All groups share one centre, and each spreads out both ways along 5 directions, with some noise.
(in the rows, 128 means zero)
Known rows, each followed by its group:
[135 140 130 123 153 126 167 135  74 142 173 150 103]
degut
[134 109 115 103 149 159 130 142  83 102 128 128  87]
degut
[122 119 184 130 123 100 102 152 141 119  98 126 168]
Nebus
[121 141 187 131 121  94 145 148 148 163 148 136 175]
Zokin
[165 133 159 139 127 163 125 150  99  98 138 121 122]
Nebus
[163 147 131 128 158 138 158 160 151 141  87 106 131]
Nebus
[136 130 184 122 122 137 128 156 181 135 120 107 181]
milav
[119 137 116 137 162 127 137 108  99 106 171 149 119]
noba
[154 135 153 134 152 147 133 147  66  88 149 142 110]
Bor
[149 124 175 127 108 167 127 148  98 113 169 124 132]
noba
[118 128 136 140 113 124 107 117 189 122 117 113 164]
noba
[149 163 159 146 155 114 169 139  91 138 175 154 133]
ramo
[124 139 124 123 136 150 168 111 137 152 199 133 131]
Nebus
[127 115 143 132 108 164 105 119 148  99 149 111 144]
degut
[167 133 196 125 118 208 152 157 127 110 198 106 150]
milav
[ 87  76 149  76 143 139 108 137  91 112 157 137 115]
ruta
[167 135 129 135 137 170 137 142  85  97 132 123  98]
Nebus
[121 135 127 113 125  91 171 139  85 191 146 153 105]
ramo
[ 99 115 177 106 117  77 117 154 155 164  98 131 171]
ramo
[165 155 166 143 139 141 152 160 143 130 120 115 149]
Bor
[111 141 154 129 179  90 153 128 101 125 176 163 144]
Zokin
[154 136 146 127 103 165 149 141 124 150 162 117 124]
noba
[100 117 115 117 116 127 131 104 110 139 178 144 114]
Zokin
[135 136  60 131 111 159 153  99 155 158 134 112  98]
ruta
[128 109 123  89 108 161 148 149 138 171 134 108 115]
ruta
[147 152 140 152 132 142 148 118  96 115 187 143 124]
milav
[124 124 125 118 116 139 133 127 153 145 133 118 134]
Bor
[114 119 131 137  43 121 118 101  79 167 183 146 107]
degut
[ 84 114 104 105 108 125 145  93 158 178 187 138 134]
Bor
[129 114 145 101 200 149 126 158 180  87  84 107 154]
degut
[125 145 137 167 165 119 100  97 150  61 146 137 163]
ruta
[135 141  91 138 104 159 143 105 175 151 146 108 129]
noba
[105 113 118 100 101 100 143 132  91 186 138 145 101]
ramo
[ 77  97 147 116  90 101  87 105 148 130 149 136 159]
Nebus
[126 140 113 118 144 141 168 120 144 156 173 130 129]
Nebus
[103 139 125 124 142  92 152 118 153 167 144 139 143]
Zokin
[ 87  83 127  75 108 119 111 143 159 165  92 115 132]
ramo
[ 95  98 116 105  81  99 100 124 136 164  90 126 123]
degut
[ 82 121 175 119 157  74 128 122  86 123 193 175 154]
Zokin
[ 85 100  85  98 167 112 116 106  98 107 130 149  97]
Zokin
[128 119 142 124 140 151 133 127  70 103 192 148 108]
ruta
[135 155  77 160 142 154 141  77 113 101 189 142 101]
ramo
[155 130 171 128 121 189 137 143 112 103 186 115 130]
milav
[ 94 129  96 138 157  83 108  95 184 117  96 135 157]
ruta
[146 172 142 145 176 103 187 138 113 152 169 151 139]
Bor
[132 150 167 164 164 110 119 117 124  74 161 147 165]
ruta
[126 132  81 116 123 147 160 112 134 164 146 126 102]
noba
[129 166 151 149 137 102 181 118 138 174 201 150 157]
Zokin
[102  86 102  88 120 171 105 120 163 117 116 103 120]
ramo
[ 95 105 141 102 133  82 105 147 185 149  60 118 166]
milav
[177 187 139 160 167 130 198 148 149 158 135 122 143]
Bor
[121 104 150  77 140 170 157 159 119 147 169 117 118]
milav
[119 110 150 115  99 150 112 131 142 126 145 117 139]
Bor
[130 116 168 135  88 151  92 135 169 110 124 103 165]
noba
[140 120 144 134  89 166 117 120  70 110 186 134 103]
degut
[117  84 147  63 123 193 136 162 140 139 144  99 120]
milav

New rows. What belongs after each?
[130 134 173 102 164 132 175 157  75 143 199 151 123]
milav
[120 157 184 129 213  83 163 159 228 140 104 120 220]
degut
[148 145 151 129 153 130 159 153 138 139 126 121 143]
Nebus
[ 95  98 158 130  65 151  85  93 124 104 211 134 147]
Nebus
[114 148  87 139 109  86 161  95  78 181 167 165  93]
ramo
[153 143 173 156 104 169 121 129 142 100 171 113 159]
noba
[112 115 188 129  81 110 107 132  90 131 167 143 144]
ramo
[124 117 186  90 127 117 155 177 116 172 136 130 147]
ruta
[141 161 175 142 139  78 175 151  76 170 166 160 134]
ramo
[121 124 137 121 180 130 136 129  75  89 161 153 115]
Zokin
[140 134 159 148 142 156 116 126 134  80 160 122 153]
ruta
[ 80  95  94  83 138 100 132 115 121 161 124 139 109]
ruta
[151 123 182 128 103 162 107 159 144 108 116 101 153]
Bor
[129 136 142 109 149 141 174 138 108 155 186 141 126]
milav
[118 148 119 156 131 108 125  96 138 117 158 143 144]
ramo
[146 144 139 137 125 190 166 112 106 126 247 134 120]
Nebus
[137 148 180 126 132  86 171 158  71 177 160 157 131]
ramo
[119 130 129 119 108 132 145 124 176 167 148 115 151]
Bor
[116 139  91 127 130 143 167  93 123 159 200 144 108]
Bor
[ 65  85 138  95  91 136 106  93 100 131 223 152 123]
Bor
[177 194 213 160 169  83 213 175  31 166 207 178 138]
ramo
[119 116 131 101 127 132 147 140 113 158 145 131 116]
ruta
[119  94 122 101 138 163  93 139 156  87  85 102 128]
degut
[118 160 106 181 177  92 120  72  83  68 187 175 124]
ruta
[110 105 193 103 147 121 114 161 134 113 132 126 166]
ruta
[143 142 148 136 154 141 149 137 117 116 162 133 138]
ramo
[142 143 143 127 188 124 151 153 124 113 115 130 135]
Zokin
[165 143 129 159  94 207 128 108 141  95 183 106 125]
milav
[119 143 125 131 144 140 165 104  82 138 231 156 111]
Bor
[179 150  83 129 169 175 170 148  92 121 109 118  74]
Nebus
[116  99 130 102 162 145 102 140  84  77 115 133 102]
Zokin
[102 113 126  87 149  96 149 155 168 179  79 120 141]
ramo
[117 139 114 112 184  92 169 139 101 156 128 153 114]
Nebus
[138 146 123 125 167 129 165 136 130 140 144 134 127]
ramo
[124 116 155 127  95 124  94 141 180 125  86 103 163]
Nebus
[111 135 119 139 140  77 119 115 113 128 115 149 129]
milav
[125 125 104 150 111 119  95 102 118  95 111 134 117]
milav
[107 100 142  98 128 121 107 144 129 123 103 122 135]
milav
[108 139  93 111 159 122 183 108 160 185 175 137 126]
Nebus
[116 145 172 133 175  87 157 133 102 128 182 163 158]
Zokin
[126 106 121 128 102 158  95 108  68  87 161 139  94]
Nebus
[139 129 161 129 155 105 125 158  72 103 113 144 120]
Nebus
[131 125 159  89 121 119 178 170  75 200 161 144 108]
ruta
[107 145  96 132 151  77 161 106 141 173 141 150 131]
milav
[118 155  88 172 136 107 129  70 144 115 165 147 135]
ramo
[140 136 170 129 137 143 149 144 115 127 167 131 142]
milav
[118 115 158 118 117 145 120 126 109 120 176 133 136]
Bor
[122 146 102 136 140 101 165 108  81 158 165 161  97]
ruta
[113 137 111 152 130 117 117  89 159 110 147 134 144]
ramo
[ 83  66 117  89  71 173  76 100 112 104 169 124 105]
Bor
[105  86 155  95 162 130  87 146  67  62 120 144 111]
Zokin
[142 127 108 121 154 165 136 132 109 103 129 124  97]
Zokin
[112 139 117 115 147 115 167 126 181 175 141 124 150]
Nebus
[ 81  75  95  35 155 155 163 151 109 178 147 128  85]
milav
[107 112 112 107 164 121 139 123  66 117 159 157  93]
noba
[136 120 196 117 196 122 117 175  72  60 124 144 141]
Zokin
[102 136 100 140 143  59 124 105 128 144 103 156 131]
milav
[143 115  89 133  76 222 114  91 112  91 196 110  85]
Nebus
[116  88 167  95  71 150 108 146  63 139 171 132 107]
ramo
[135 130 114 122 157 131 146 133  88 123 131 139  96]
Nebus
[130 112  98 123  55 152 127 103   5 147 200 158  44]
degut
[119 158 161 158 162  45 144 130 108 139 132 170 159]
milav
[100 114 193 124  99  95  99 140 192 142 123 120 200]
Nebus
[157 142 195 143 130 152 136 156 118 112 160 125 159]
Nebus
[ 98 111  82 116  97 159 128  80 140 141 193 130 112]
Nebus
[130 138 144 130 134 157 159 115  94 128 228 146 125]
Nebus
[124 155 196 158 174  59 131 139 126 110 140 160 186]
ruta
[123 122 191 123 146 102 117 157  97 110 127 141 152]
milav
[137 143  92 142 152 158 146  99 125 107 171 131 109]
ramo
[179 160 113 131 173 171 190 151 126 143 135 115 105]
Nebus
[104 116 159 125 115 114 108 122 120 122 161 144 144]
Nebus
[ 81  94 129  93 154  85 105 132 139 127  90 136 137]
Zokin
[183 166 135 152 142 169 166 144 117 122 147 117 119]
Bor
[153 168 187 185 162 123 113 126 166  62 146 129 199]
ruta
[131 139 145 128 134 144 156 126 120 135 191 136 138]
Nebus
[148 131 170 130 124 142 140 146  58 116 181 148 115]
degut
[124 148 148 145 120 116 146 114 150 150 183 138 160]
degut
[128 112 163  95 193 125 128 179 137 100  75 116 146]
degut
[ 78  64 107  45 164 135 133 148  22 133 149 158  53]
milav
[133 124 172 136 108 156 119 124 104 104 196 134 140]
Nebus
[143 140 124 130 138 160 158 127 119 132 176 128 117]
Nebus
